All groups share one centre, and each spreads out both ways along 10 directions, with some noise.
Known rows, each followed by its group:
[-18 -12   3 -16  12  26 -22  -5 -12 -24  12  -1   2 -24   6   6] -> K
[ 27  12 -12  13 -16  13   5 -19 -13 -16  14 -37  -1 -33   0  11] -> F
[  9  19 -23   4  20  11  14  -7   7 -21   2 -19  -6   1   6  25] -> F
[-20   0  29  15  12 -27   0   5  -8 -12   8  24  10  24  -1 -30] -> H
[ 23   3 -30   6 -18  -2   7   3 -42   0  -1 -29   1  -2   9   3] -> N
[-27   7   4  -2   5 -28   4  24 -18  -3  -6  27   4 -34   1  -8] -> F
[  2  -5  19  14 -15  -3  -1 -29  -1   0  -5  -5 -12 -12   0  -8] -> N
[ -2  -5  33  15  -6 -11  18   3   3  21  -6   7  -2 -19  -4  -1] -> K
[ -1   7 -11  14  -3 -16  24 -15 -20  20  -1 -32   1 -18   2  44] -> H
[ -5  -4  -5  -7  -3 -37  15   3 -19  16  -5  10   2  -1  12   9] -> K
[ 14  11 -10  20 -19  -2   4  -7  15  11  -2 -20 -27 -22 -20 -19] -> N
[  3   0  30  -7 -19   0 -13   3 -15 -11   4  20  32 -16  -1 -33] -> F
[ -4   0   7  -9  22 -10  22   3 -37 -11   7  -4  -5  -4  15 -15] -> N
[  2   3  19 -15  -3 -11   8 -27   0  -1  17 -15  29  -7  14  -5] -> F
[ -9 -23  13   1  -5  33 -14  18  -8   1  14   1   2   1   3   9] -> K
[ 12  16 -18 -15 -11 -13  20  21  11   7  26 -12  28 -19  17   6] -> H
[  5  -6   2   7 -31  24 -21   9 -27 -13   1   4  16 -21   9   9] -> F
[  3  13 -44   6   0 -26  15  49   9   7  20   1 -13   6   8 -17] -> H
[-24  10  10   5  -6 -14  -9 -17  37  18   4 -10  -3 -23 -17   2] -> N
[  6  13 -19  -4  -7 -24  11   9 -22   0   4  -2  24  -3  17  12] -> N
[-22  -8 -19   5   9 -18   3  18  -4  13  -7   0 -29   1  -6  15] -> N
[-16  19   2   0   0   3  -9 -14   4 -24  18 -12  11   5  19 -29] -> F
[ 15  -9  -5  -9  -1  42  -8 -13  21  -5  12 -20 -12  -7   8   5] -> H
[-36 -15  38 -14   4  -6  -5  -3  19  29   9   7  17   9   2   4] -> F
[-12   9 -24 -14  16 -11   6  19  10   5 -27  26  -5   3  -4  16] -> K
[ 21 -10  23  20 -18  12  11  -5  -5   8  11 -13  20  -6  -1  30] -> H
[-10 -22  22  36  -7  13 -13   2  -5   7   2   5   8   7   0  41] -> H
[ -8  28 -27  13 -20 -26  -7  -1  25   1  12 -14  18  18  13  -7] -> K
[-21  -6   5   6  19 -17   9  13  -1  -2  -6  19 -17  -3   2  17] -> F
[-29  -2  14  -3  18 -12  15  17  -2   2   1  13   3  -8  21  13] -> H
[ -9  11  12   1 -27  18 -15  16  21   4   7   3  26 -35  -2   8] -> K
[  9 -18   3   1  -2  24  -3  13  35  20  27 -12   8  -3 -15  26] -> N
[ 25 -10  21  19  -4   6  24 -11  12 -10  17  -5 -21 -13  14  -3] -> N
[ -6  14 -39 -23  12 -27   8 -32   2   2   4 -30  -6 -12  -1  14] -> H
[  2   2   5  -6   8   2 -18   6  10 -24  11  23  20  13  -5 -17] -> K
[ -2  -5  -9  -7 -10 -12   9 -17   3  17  18 -28  13  25  27  12] -> F
[ -9 -21  26   6  11  -9   4   8 -24  11 -15  20 -23  10  -4 -13] -> K
[  0  32  -5 -15  12 -20  15  -3  17 -10  13  -4  22  -1   2 -30] -> F
[-20  -4 -21  14 -28   4 -22  20  -1   9   9  -9   2  -7   8  22] -> H
[-21   2  16   9 -10 -15  -4 -12   6   8   6  -7 -12 -26  -2 -11] -> N
[ 14  -4  -5  12  -2 -17  10   9  10  20 -16  17 -16   6 -16  10] -> N
[  6 -12  -7  20 -13  11  -7   0 -18   7  -2 -21 -29 -15 -10   6] -> F
[ 24   6   2  -1 -19  -7  14   2  10  26  -1  -7  -4 -32 -26  -6] -> N
[ -7  13 -18 -32   6  29 -12 -16  18   1  -4 -30   6 -15  -5   3] -> H
[-24   2 -11  14 -18  14 -19  13   2   9  -1 -12 -13  -7   7  -4] -> K
[ 23  -1  11  28  -9 -11  35   6 -13  -6  30 -14   4 -11  24   5] -> H
[-10  -9  -4   3  16 -34  12   7 -13 -11  27   9   5  -5  10  13] -> K
[-15  17 -41   9   4 -15 -15  13  15 -11   9  -7 -12  26   6  -8] -> K
[-33  -1  17   0  39 -16  11   0  -8   1 -22  16 -16  18 -10   7] -> H
[ -7  25 -14   7   7 -14  -1   6  10 -24   3  10  17  26  18   3] -> N
[ -7  -8 -11  32  13  19   8  -6  -1   5  20 -45 -38  13   3   9] -> K
[-14 -12  28   6   6  30 -19   1  25  11   6  -3  -2  13 -21  -7] -> F

New rows. What belongs after each?
[ -3  11 -39   9 -14 -16   3  17 -35   2   6 -25 -13 -10   9  -6] -> N
[  5 -18 -11   3   8  20   6  17 -10   3  17 -21 -10   9   3   9] -> N
[  5 -27  24   6 -22 -11  13   0 -25  26   1  -2   2  12   9   0] -> K
[-11  18   6  19 -13 -24   3 -22  15 -16   5   6   7  -5  28   2] -> N
[-22  -6  24  29   5 -26  22  11 -10  20   1   2 -26 -30  -2   1] -> K
[ 10  -3  13  -6  27  -2   4   5  18 -17  13  29  13  13 -11  -1] -> K
[ 23   1 -32   3  34  -6  17   2  14 -22  29  -9   1  24  -5  26] -> K
[-16 -11 -17  -3 -15 -13 -17   0 -11   2   6  -6 -20 -11   6 -10] -> H
[ -6 -33  -1 -12   0  10  -2  18 -40   8  -6   9 -18 -26   1  22] -> K
[ -8   0  -6  -6   8 -39  19 -18   2   5  21 -16   6  35  33   1] -> F
[ -1  15 -18  -5 -32 -10 -19  12  -6  17   8 -16  26 -22 -14 -12] -> N
[  4  -4 -17  22  12 -34  10   1  -5  -4  18  -6 -18  36   5 -13] -> K
[ 41 -14  -2  -2 -11  -2   0 -11  26   1  20   9  20  17   0  23] -> H
[ 23  17  -7  -5  -1 -33  21 -35   4  -2   6 -18  22  31   8  -3] -> K
[ -7  10 -29  -1  13 -30  18   4 -13   4  -8 -14 -26  19  12  -9] -> F
[-12 -11  25  -2  -1 -14  -8   3  -1  10 -12  27  11  42  10 -21] -> K
[  7  -6  17  -2 -10 -36  11   9  -8  18 -17  32  10  12  -5 -11] -> K
[-12 -14  13   9   8 -15  28 -26 -26  16   9 -37 -21  -4  18  15] -> K
[-22  -1   2  14   8  -1 -10  25  -6  -8  -3  26 -16  -9  -6   7] -> F
[-27  28   5  16  12 -21   3 -10  35  -9  14  -8   3  11   7  -8] -> K
[-28  -2 -30   8  -4  -2 -34  11  -4   5   4  -9   5  30  -3  15] -> N
[-15 -11  28 -18   1  -6   7 -19 -26  15 -15  -3  -4  -3   3 -14] -> F
[  5  -4 -41  -6  -5  18 -10   5   0  -9  32 -30  13  -7  12  36] -> K
[ 22 -20 -21  14  -9  -3  12  38 -20  15   1   4 -30   3  -7  -3] -> N
[  7  10  28  -2 -21 -22   6 -15   6  13  -7   5  12 -35 -15 -28] -> N
[  1 -11   1  -6  14   9  -6  14  -2   1 -19  24 -19  20 -15 -11] -> K
[ 12  12 -21  21  14 -45  38  -7  12  14  17 -18  -4  31  11  22] -> K
[-10  -2  17  -5   3  -1  -1  -9 -16   2 -11  -1  -9 -12  -7 -20] -> F
[-26  12 -26  17   6 -10 -11  10  23  -3  11  -6  -6  15  12  17] -> N
[ -8 -15 -11  -4  -2  -5   9  18 -10  13   8  -5   6  -4  17  36] -> K
[ 25  20  -3  12   6  14  25   1 -12  10  -8 -36  -5  -3 -19  -7] -> H
[  6 -22 -16  -4  -7  -1 -19   8  12   6   1  20 -11  12  -2  11] -> H
[-11 -11 -33 -18 -25   7 -28   3   3   3  10  -7 -11 -16   9  -4] -> H
[ 12  -9   5   8  -6 -16  23 -13 -21  22  -9 -11   6 -17  -2  50] -> H
[ -8   2  37   8 -10 -10   4 -10  -6 -12  17   0  -5 -33  15 -46] -> N
[ -4 -16  19   7  -4  43 -11 -11   1  11 -12 -20  -9 -27 -25  22] -> F
[-10  -5  -8  -7   9  -1   4  21  -1  10 -17  17  -8  -2  -4  15] -> K
[-26  10 -51 -22 -13 -26 -16  -1 -13  17  -8 -18 -12 -20  -2   3] -> H
[  0  11  14  -3   0   1   7 -32   6   4 -10 -12   4  21   6 -11] -> K
[-15  -6 -15  23   6 -23   9  31  14  11  17   7 -10  23  11  17] -> K
[ 13  14 -19  11 -18  19   0 -14   2  10  -9 -38 -17 -10  -7  -4] -> K
[-15 -20   8 -12  22  20  -7   7  -1  -1  21 -10   9  17  -2  13] -> N
[31 -1  2 15 10  5 24 28 25  1 16 11 10 24  4 18] -> H
[  0 -14  40  -6   8  44  -4  -8   7  -6   7  -5  12 -13  -6   2] -> K
[  7 -37  23  -7  -1  28   4   3 -17   5  29 -13  16 -11  10  31] -> K
[ -8   6  37   4  -5  20 -11   1 -11   1  -2  -5  30 -10  -9 -22] -> H
[ 36  -9 -12  10 -17  -3  22  -4 -17  26 -18 -21 -20   2 -14   9] -> K
[-11  -9  21   6  36 -15  38   9  11  16   3   8 -13  -8   1  38] -> K
[ 15   7 -10   4  -1   9   7 -12  15   2   8 -23   6  21   4  13] -> K
[ -8  19 -43   3  17 -11 -13   7  -2 -27   7  -4 -18 -17  -6  -3] -> K
[ -1 -26  11   6 -17 -14   0   5   7  32  15  -4   3  17  -1  10] -> F
[-24   4   5   2  13  -2  11 -14  31   7  28 -22  20 -28   8  58] -> F
[-35   5   0  28 -12 -23  -2   8 -13  13  10  -9  21 -14  14  41] -> H
[ 16   9 -25  -3 -19 -21  -1  14 -44   7 -15   2   9   2  -4 -15] -> N
[-45  -4  13   2  -3 -13 -13 -31  -6   0   9 -16   1 -12  15  11] -> N
[  0  11  10 -14  12   9   0  -1 -20 -12 -23   8  -4  -5  -9 -29] -> F
[  2   3  13  -5   4  33  12   3   2  -7   5 -19   1 -16  11  -7] -> H
[ -7  21 -21 -13  11 -14   2 -16  21 -16  17  -7  27   9  15  13] -> K
[ -1  -7 -23   5 -25   6 -26   1 -14  21  -4 -15  13  11 -15  18] -> N
[-19  -5   4  11  -3  -2  -5  39  15   6   9  30   7  -2   3   9] -> K
[  4   2   6 -21  15  20  16  21 -15  16 -24  -1 -14 -14 -12 -14] -> H
[ -9  27 -49  -2  -9   7 -12  -4  15  -2  -7 -27  -8   1   6   9] -> K
[ -9  -7 -13  -4   0 -25   6 -11 -27  13 -15  -2   7   5  10  45] -> N
[  6 -10  38  28  11   9   9 -27 -19  -7  -9 -12 -18   8 -10  -7] -> H
[ -6  14 -18 -17  22 -30  30  -3  17   8  -8   4  11  -4   9  45] -> K
